All groups share one centre, and each spreads out both ways along 11 directions, with some noise.
In the rows, 128 means zero.
Some rows, each with its group after it:
[165 126  97 103 149  89  76 185  98 152 106 174  79 158] : Z_961
[ 92 126 113 121 147  92  64 115 103 112 141 122 129 148] : Z_695
[ 64 132  78 148 124 144 155  93 129  76 202 124 140 109] : Z_961
[134 134  90  68  95 113 119  93 111 116  78 129  99 136] : Z_784
[138 167 103  89  77  86 107 181 132 123 125 104 165 129] : Z_961
[151 121 127 135 178 107 149 141 129 152  77 184  99 146] : Z_899
[116 120 207 118 121 221 102 159 133 142  90 155 150  78] : Z_961
[133 124  72  76 157  95 123 103 168 134 124  80 104 105] : Z_155
[165  98  81 146 106 160 126 110 109  87 168 113 137 154] : Z_961
[143 141 135 119 154 141 124 214 160 141 112 136 161 116] : Z_155
[143 137  82 109 154 169 135 144 132 122 139 138 147 125] : Z_695
[131  93 144 169 148 122  96 124 136 119 115  95 141 152] : Z_784
[100  75 174 154 155 112 144 145 164 140  83 156  92  98] : Z_695
[134 154 136 151 177 148 109 132 175 138 140  74 133  87] : Z_784
[152  99  93  99 154  16 191 117 177  61 169 115 118 148] : Z_784
[ 58  65 141 140 155  51 109 111 181  71 161  74 108  98] : Z_695
[113 151  76 118 158 166 158 151 150 125 136 127 163 121] : Z_155
[135  86 181 139  39  96 194 157 108 128 182 157 160 148] : Z_155
[ 71 152  70  63  95 124 113 143 127 107 119 148 115  81] : Z_961
[113 165 136 153 121  75 169 162 163 113 152 110 138 120] : Z_695
[158  90 104 125 137 107 133 111 132 151 132 127 140 136] : Z_695
[111  76 129 154 124 154 136 149 143 106 138 155 108  89] : Z_155
[118  38 170 155 126 124 143 151 140  99 138 151 108 123] : Z_695
[ 84 157 101 122 101  95 102 108  94  87 187 128 125 137] : Z_695
[184  91  79 112 113 172 162 203 124 169 134 177 104 121] : Z_899
[125 104 174 252 164 141 121 156 108  92 133 196 122 159] : Z_155
[146  96 104 152 106 148 127 189 144 148 111 119 146 123] : Z_784
[125 126 111  84  97 154 156 153 106  83 152 141 128 154] : Z_899
[109  74 137 146 148 164 115 112 113  80 188 153 129 122] : Z_961
[ 76  95 142 119 117 116 160 100 145 116 143  95  90 110] : Z_899
[176  81 128 140 164 127 120 143 147 126 150 116  97 129] : Z_899
[100 139  94 113  78 105  76 133  81 128 136 202 124 103] : Z_899
[137 101  56  83 103 109 174 143 133  96 152 165  79 111] : Z_155
[171  89 117 133 106 135 151 162 161 137 114 119 114 103] : Z_784
[124 113 146 136 108 138  86 109 109 106 132 175 119  87] : Z_899
[ 97 172 159 102 197 143 119 173 139 125 118 167 162 126] : Z_961
[197  79 140 133 146  88  87 162  88 201  57 197 119 184] : Z_695
[151 189 175 104 174 119 112 135 123 132 155 151 102 125] : Z_784
[148 112 117 128 119  78 115 140 109 159 130 152 100 147] : Z_899
[181 129  50  74 123  96 143 123 131  98 125 128  93 148] : Z_961
[ 65 134 118  88  74 129 125 125 125  99  93 137 150 109] : Z_961
[127 170 149 144 118 130 108 166 164 182  66  91 145  91] : Z_155
[154 185  76 146 110 105  97  96  96  97 233  94 136 133] : Z_695
[140 158 128 147 156 142 196 142 167 123 147 126 153 129] : Z_155
[149  78 147 150 108 132 108 219 139 138 150 146 151 112] : Z_784
[208 124  81 114 178 105 111 136 167 174 118  88 164 126] : Z_695
[115 153 125 120 137 141 146 151 138 113 197 139 149 103] : Z_961
[120  81 120 125 127 118 137 150 116 131 155 139 157 154] : Z_155
[116 122  48 107 119 167 169 126 126 135 146 126 152 133] : Z_155
[139 192 112 116  95  88 139 118 112  95 136 176 150 136] : Z_899
[166 137 147  89 118  69 136 128 108 129 132 159  85 148] : Z_784
[117 118 125 153 133 147 129 120 114 134 137 141 107 127] : Z_784
[209 142  19  81 154 167 108 132 114  83  83 125 124 192] : Z_961
[132 117  89  95 205 136 115 105 139 112 135 125 101 135] : Z_155
[159 142 107 139 151 174  88 136 134 122 163  90 141 115] : Z_784
[116 162 183 123 122 104 133 101 111 125  91 157  47 129] : Z_695
[191  84 151 183 158 128 142 104 150 118 123 190 106  97] : Z_899
[136 153 121 102 165 209 117 130 119 119 160 173 105  86] : Z_784
[ 94 105  43  92 139 131 140 162 119 153 148 139  89 134] : Z_899
[130 116 120 110  96 140 158 127 111 110 146 150 106 130] : Z_899
[143 128  89 119 122 158 111 155 154 119 175  98 167  92] : Z_695
[140 151 151 147 157 126 151 121 131 146 121 143 110 137] : Z_961
[125 112  68 172 164 136 121 120 140 108 206 137 150 100] : Z_899
[191 126 126 131  85 165 140  99  78 171 127 180 119 137] : Z_695
[170 141 131 138 201 136  90 152 150 145  98 112 116 137] : Z_784
[154 170  82 158 187 126 147 131 131 142 156 123 103 147] : Z_961
[ 75 122 105 190 142 108 193 164 153 130 150 134 157 144] : Z_784
[131 160 158 150 158 128 111  85 124 135 115 113 111 141] : Z_155
[145 127 210 154 148 159  92 111 112 119 111 127 126 140] : Z_899
[104  38 119 182 114 108 105 180 151 117 124 154 111  99] : Z_155

New rows. What belongs after each?
[123 127 147 202 165 137 105 116 145  86 138 138  93 100] : Z_155
[148 116  97 111 164 140  81 108 120  98 119 115 124 147] : Z_784
[136 115 167 104 140 131 113 139 140 114 153 126 123 107] : Z_155
[ 97 154 130 178 137 149 138 136 142 129  94 145 120 102] : Z_155
[161 153 152 109 138 139 150 117 112 144 140 116 149 164] : Z_155
[106 131 149 150 145 124 181 130 166 119  93 153  87  93] : Z_155
[119 108 118  98 118 120 123 131 124 132 118 145  84 115] : Z_899
[163 133 130  78 121 170 151 155 116 128 164 146 154 138] : Z_155
[106  74 141 160 130 112 117  75 114 123 149 145 112 129] : Z_695
[147 120 160 119 158 123 156 100 117 113 139 150  95 151] : Z_155
[123 153 120 154 114  92 175 101 143 103 138 124  99 118] : Z_155
[170  39 124 166 162 153 122 123 168 180 102 147 122  70] : Z_695
[116 129 180 118 141  77 140 153 184 124  87 101  80  97] : Z_695
[155  87 175  90 161 100 104 120 140 105 174 114 109 122] : Z_155
[127  97  57  58 209 186  69 144 152 136 129  94 143 108] : Z_155
[146 117 130 144 153 109 172  78 150 122 149 102 121 129] : Z_695
[106 106 145  70 138 160 181 135 122 103 201 140 172 137] : Z_155
[ 89 120  82  94 114  95 115 169 144 139 128 111 157 119] : Z_155
[ 76  78  87  79 172 135 111 152 130  99 118 134  78 140] : Z_899
[145 124 156 120 112 133 149 139 149  99 133 114 126 117] : Z_899
[132 125 177 134 143  72 169 188 170 135 154 151 130 110] : Z_784
[139 114 156 106 154 138 180 170 168 115 136 183 109  84] : Z_784
[120 130 176 126 110 111 145 131 145 124 113 115 152 116] : Z_961
[ 94  94 177 123 117 168 105  94 114  15 168 128 140 126] : Z_899
[174 111 139 183 138 102 146 187 175 176 103 174 146  80] : Z_899
[138 134 121 130 105 120 125 106 118 106 137 172 115  98] : Z_899
[135  59 119 131 100 180 118  87  99 102 108 150 102 128] : Z_784
[182 147  78 170 119 121 158 163 147 158  91 107 117 146] : Z_961
[157 125 125 140 114 106 161  92 145 115 138 161 103  88] : Z_899
[102 100  80  77 178 146 158 184 206  94 138  61 114 105] : Z_899
[155 183 104  66 149 115 120 142 165 154 125  65 148 112] : Z_155
[152  97  49 111 150 132 119 136 157 133 152 128 127  85] : Z_695
[166 132 139 197  96 158 199  85 135 137 119 127  97 109] : Z_155
[163  63 126 137 159  74 104 135 153 154 108 120 121 124] : Z_695
[102  92 124 185 120 114 149 151 164 126 167 153 156  66] : Z_899
[130 106 161  87 158  98 153 139 135  84 178 154 122 140] : Z_155
[170 172 108  74 149 149  88 147 148 169 125  55 166 121] : Z_155
[148 140 147 119 177 136 108 128 162 126 101 108 121 111] : Z_784
[136 115  87 114 187 149 192 150 176 142  94 146 147 127] : Z_695
[113 119 137 127 132 148 145 113 103 109 202 168 114 116] : Z_961
[137 125 142 141 145 124 142 143 130 127 145 128 151 147] : Z_155
[150 127 145 159 157  77 137 114 151  90 177  98  81 135] : Z_695
[168  70  92 200 199 115 126 131 137 162 130 209  99 110] : Z_899
[183 163 120 174 160  72 138 120 117 162 115 188 130 148] : Z_899
[ 88 130 220 137 126 110 141 128 112  89 113 140  89 155] : Z_695
[137 115 149  83 137  34 132 159 151 105 186 154  73  93] : Z_784
[171 121 153 106  95 152 131 166 147 134 136  99 125 104] : Z_899
[122 105 135  51  85  98 139 118  81 167 134 133 151 185] : Z_155
[168 122  59  34 198 126 119 127 159 128 153  81 134 137] : Z_155
[197 105 134 104 100 105 108 152 141 122 158  87 107 129] : Z_899
[152 134 143 139  95 131 125 128 106 114 143 151 108 128] : Z_155
[110 132 147 123 153 155 112 132 139 127 111 121 141 117] : Z_695
[ 66 171 150  75  84  59  94 179 107  82 114 148  69 141] : Z_695
[158  56 177 116 145 160 155 168 129 113 109 122  96 175] : Z_899
[155 151  58 135 114 190  85  92 106 156 101  78 102 132] : Z_784
[ 77 165  72 164 116 232 153 167 120 157 158 150 140  94] : Z_784
[121 135 165 141 151  97 133 138 110 103 154 161 128 165] : Z_155
[135 125 149 154  92 129 103  51 134  93 197  94 123  68] : Z_899
[ 97  90 189  76 151 138  94 138 129  95 118 164 134 109] : Z_961
[189 121 144 167 169  95 154 110 139 159 116 134 110 146] : Z_695
[176 129 145 118 112 118 103 125  98 143 126 136 117 147] : Z_695
[116  88 223 177  72  91 185 138 127 106 164 167 125 121] : Z_155
[149 112 121 119 154 139 153 125 125 122 137 146 117 141] : Z_155
[144 101 146 125 154  95 157 149 130  87 177 167 125 140] : Z_784
[227 124  76 145 166  69 128 102 134 166 149 114 134 159] : Z_695
[144 120  53 147  98 116  91 145 100 134 153 137  77 126] : Z_961
[133 102 122 124 117 116 126 115 113 145 127 163  80 110] : Z_899
[152 145  96 135 175 145  73 128 155 136 125  77 130 106] : Z_155
[192 151 170 114 141 156 110 197 140 109 185 142 176 117] : Z_784
[117  95 139 120 154 135 148 152 131 102 124 139 119 156] : Z_899
